The rows are grouped in 2 different ways at once. Each group adds its own fixed numbers to the row, and there is some noise. The rows also spread widely along 3 directions, which tell nothing about the answers.
Known rows, each followed by its group in each grouping:
[  1  28  13 -32   7  -7 -36  23   6 -27  -5  22 -19  -5   0   7  -2   7
 -20 -38 -29  -2  -3  -9  -4  44  -2   5  10   0  13]	Bive gizit
[-16  33  11 -24  -5   9 -32  28  15 -21  -5  13 -21  -3  -1  -1 -14  17
 -10 -20 -31  -6   3   0   5  28  -1 -10  25  10  14]	pubi gizit
[-19  37   9 -16   1  24 -14  41  13 -22   5  -9 -36  -5   6  -2 -29  26
  34 -29 -16 -19   3   7 -21   9 -31   5  17  29  24]	sez febe
[-19  42  -3 -27  -2  13 -28  37   4 -20  12   2  -9  -6   0   6 -16   9
  -4 -27 -31   2  -4  -6  -3  33   2   1  17  15  33]	kotub Pasog
[-11  24  -1 -16 -14  34 -21  27   4 -15   5   2 -43 -22  13   9 -19  22
  12 -19  -3 -17 -14   5  -5  27 -16  12  17  16   7]	Bive Teguk
[-23  31  -5 -23   0  16 -13  36  -1 -16   5  -2 -31   9  -4  12 -33  25
  10 -26 -18  -5  16   7  -4  19  -8   0  17  14   6]	sez tud
[-18  33  -3 -17  -3  12  -8  41   6 -15  11  -7 -15   2  -3  14 -23   9
  16 -28 -20   5   2 -10   3   2  -3   1  25  31  25]	kotub mizav
[-10  39  18 -38  -4   6 -28  33  14 -33   9  -6   1  -6 -10  -5  -7  22
   8 -32 -30  -1  23   6  -7  34  20  -9  12  13  34]	pubi Pasog
[-40  38 -29   8   2  34  -8  38   7   1  10  -2 -19   3  18  22 -28  13
  17 -19  -6  -9  -1 -16  20   7 -20   5  41  17  10]	kotub febe
[-10  33  -5 -25   8   8 -16  30  -3 -24   4  13 -19 -15   2   5  -6   8
 -11 -26 -18  -6   1  -9  -1  40  -2   3  17  12  14]	Bive Teguk
[-52  19 -36  -9  17   2 -11  24  -6  -8  16   3 -15  14  24  19 -32  -2
 -20 -14 -27   6  -7   1  18  25 -21   7  22   4 -17]	sez mizav
[-40  44 -15  -8 -10  31 -14  34   3  -3  20  -5 -27  13   6  17 -26  38
  30 -23  -1  -6  27  -1  23   3  -9  13  28  20  -3]	sez tud
[-34  38  -8 -18 -14  30 -26  41   2 -14  21  -5 -25  -6  -1  10 -27  19
   7 -16 -21   0  -2 -14   5  23  -1  -1  27  18  19]	kotub Pasog
[-13  30  17 -36   2 -11 -19  34   8 -30 -13   0 -12  -1  -5  -2 -12  10
   3 -45 -16  -6   1  -4 -14  14   3  10   7  19  20]	Bive mizav
[-27  21 -13 -27  22  -3 -29  31   5 -22   0   9 -15  -9  12   7  -7  -7
 -22 -28 -30  -8  -7 -12  -2  35  -7   4  18   3   7]	Bive febe
[-40  41  -7 -15  -4  16 -20  32  -1 -15  20   0 -10  -1   8   8 -16  25
   5 -25 -25   1   9   2   2  30  -6   6  25   9   8]	sez Pasog
[-25  18 -12 -17   4  19 -32  26  -9 -18  -5  11 -38 -22  13   5 -24   7
 -23 -12 -19 -10 -17   4  -2  45 -14   9  12   3   1]	Bive Teguk

New rows. What belongs after each?
[-25  28  13 -22  -2   3  -6  35   6 -18  10  -8 -16   9   3   4 -23  20
  28 -33 -21  -3  16   6  -3   1 -11  13  15  31  10]	sez mizav
[-33  23  -7  -8  -6  27 -35  22   6 -11 -11  15 -36  -9  17   7 -18  17
 -14 -16 -16  -6 -17   0  10  34 -27  11  23   4 -10]	Bive gizit
[-47  30 -18  -7  -6  14  -9  30   2 -12  17  -6 -16  11  22  22 -25  16
   7 -20 -18  -1   2   1  15  11 -16  11  28  16 -12]	sez mizav
[-66  40 -50  18  -3  40  -2  35  -6  13  40   5 -15  11  30  33 -31  34
  23  -3  12   6  28   3  60   0 -12  16  45   6 -33]	sez tud
[-21  26  12 -10 -19  33 -23  35  13 -17 -15   4 -55  -6   6  -3 -35  31
  14 -18 -24 -14 -15  11 -20  25 -36   7   5  16   5]	sez gizit
[-18  42   4 -14 -11  15 -15  27   5 -19   9  13 -18   4   2   8 -15  29
  20 -35 -19  -7  16  -4  -4  19 -14   9  22  16  13]	sez gizit
[-31  32   4  -8 -12  27 -22  20  14 -11   3  15 -27  -6  10   8 -11  25
  18 -25 -11  -5   2  -3  15  20 -12  15  28  14  -6]	Bive gizit
[-14  30   1 -36   3   7 -21  30  -7 -26   4   7 -31 -11   0   0 -25  13
  -8 -21 -34 -14   2   1 -26  38 -18  -2   6  11  24]	sez Teguk
[ -7  46  24 -35  -6   3 -32  33   8 -27  14   8   7  -7  -8  -1   8  22
  13 -44 -11   5  24 -14   2  24  25   7  21   9  22]	Bive Pasog
[ -2  37  16 -41  14 -12 -36  20   5 -26  -7  26 -10  -5  -8  -3   5   5
 -19 -41 -28   0   8 -16  -5  40   1   7  12   2  15]	Bive gizit
[  6  47  22 -37  -9   9 -27  36   8 -29  -3  12 -17  -6 -11   7 -12  14
  11 -39 -28  -2   9 -18 -18  25  -3   2  12  34  38]	kotub gizit
[-25  25   2 -18  -7  15 -22  45   3 -18  -5   0 -34   2   2  13 -37   8
   0 -21 -29  -4 -17  -3  -4  16 -15  -6  12  33  14]	kotub mizav
[-38  21 -21  -8  -1  21 -23  23   1 -12   7   9 -38   4  21  12 -34  14
 -15 -14 -31   1 -13   0  11  35 -31  14  18   2 -10]	sez gizit
[ -8  20  16 -42   6 -11 -44  31   5 -38 -11   7 -21 -16 -12 -13 -10  -3
 -43 -27 -39  -3  -8 -11 -23  58   2  -7  -4  -9  21]	Bive Pasog
[  2  45  -2 -35   9  -8 -30  33   5 -22  -3  20  -9   0  -9   9 -14   6
 -20 -41 -42   9   0 -13  -8  40  -2  -3  20  15  26]	kotub gizit
[-55  24 -42  -5  15  -4 -18  25  -8  -4  16   2 -10   8  24  24 -21   4
 -24 -10 -22   4  -8   0  27  23 -17   6  25   1 -15]	sez mizav
[ -2  40  26 -38  -2   6 -20  32  19 -31  -5  10 -15   0 -16  -2  -3  20
   4 -30 -24 -14  13   4 -12  30   6 -10  16  24  29]	pubi gizit
[-42  27   8  -7 -27  43 -21  30  13 -16   6 -15 -39  -5  14   2 -32  38
  26 -14 -12 -14  -8   5  -9  19 -19  10  18  18   5]	sez Pasog
[-22  35   7 -29  -6  12 -24  31  11 -29  13  -1 -16  -1   2  -1 -21  25
  13 -26 -21  -1  15  -2  -9  25  -2   6  15  14  20]	sez Pasog
[ -3  35  10 -34  -3   9 -20  35   4 -27   3   3 -29  -9  -3  -5 -21  20
   7 -26 -27 -14   5   9 -34  31 -13  -2   5  26  26]	sez Teguk
[  3  39  18 -34 -13  18 -14  31   3 -20   5   2 -22 -19  -7  -1  -2  21
  26 -37  -5 -11  14  -6 -15  18   5   7  21  30  25]	Bive Teguk
[-16  27   1 -20  -7  32 -16  29  -6 -17   4  -3 -41  -6  15   1 -32  21
   9 -14 -27 -17  -1   7 -18  34 -31   5   9  19  15]	sez Teguk
[-25  24   2 -19  -6  13 -30  28   4 -26   0   3 -20 -14   7  -8 -15  16
 -11 -25 -20  -1  -5 -11  -4  44  -2   9   8  -2  13]	Bive Pasog
[-25  22   7 -21  -8  19 -36  30   5 -26  -8  -6 -29 -12   2  -3 -17  17
 -10 -20 -23  -7 -12   2  -9  38  -8   0  11   3   5]	Bive Pasog
[-16  28  14 -18  -5  17 -27  24  20 -21  -4  10 -24   1  -2   0  -7  22
   7 -19 -22 -14   2   1   4  31  -4  -5  18  18  10]	pubi gizit
[-33  27   4  -1 -23  45 -19  44   6 -13  -6 -15 -53   8   9   9 -50  39
  26 -12  -7 -16  -7   8  -7   9 -36   8  19  24   1]	sez tud
[-15  36  16 -19 -19  29 -20  24  14 -20   5   4 -36   5   7   5 -33  23
  25 -27 -21 -10   4   7  -3  21 -25   5  20  22  13]	sez gizit
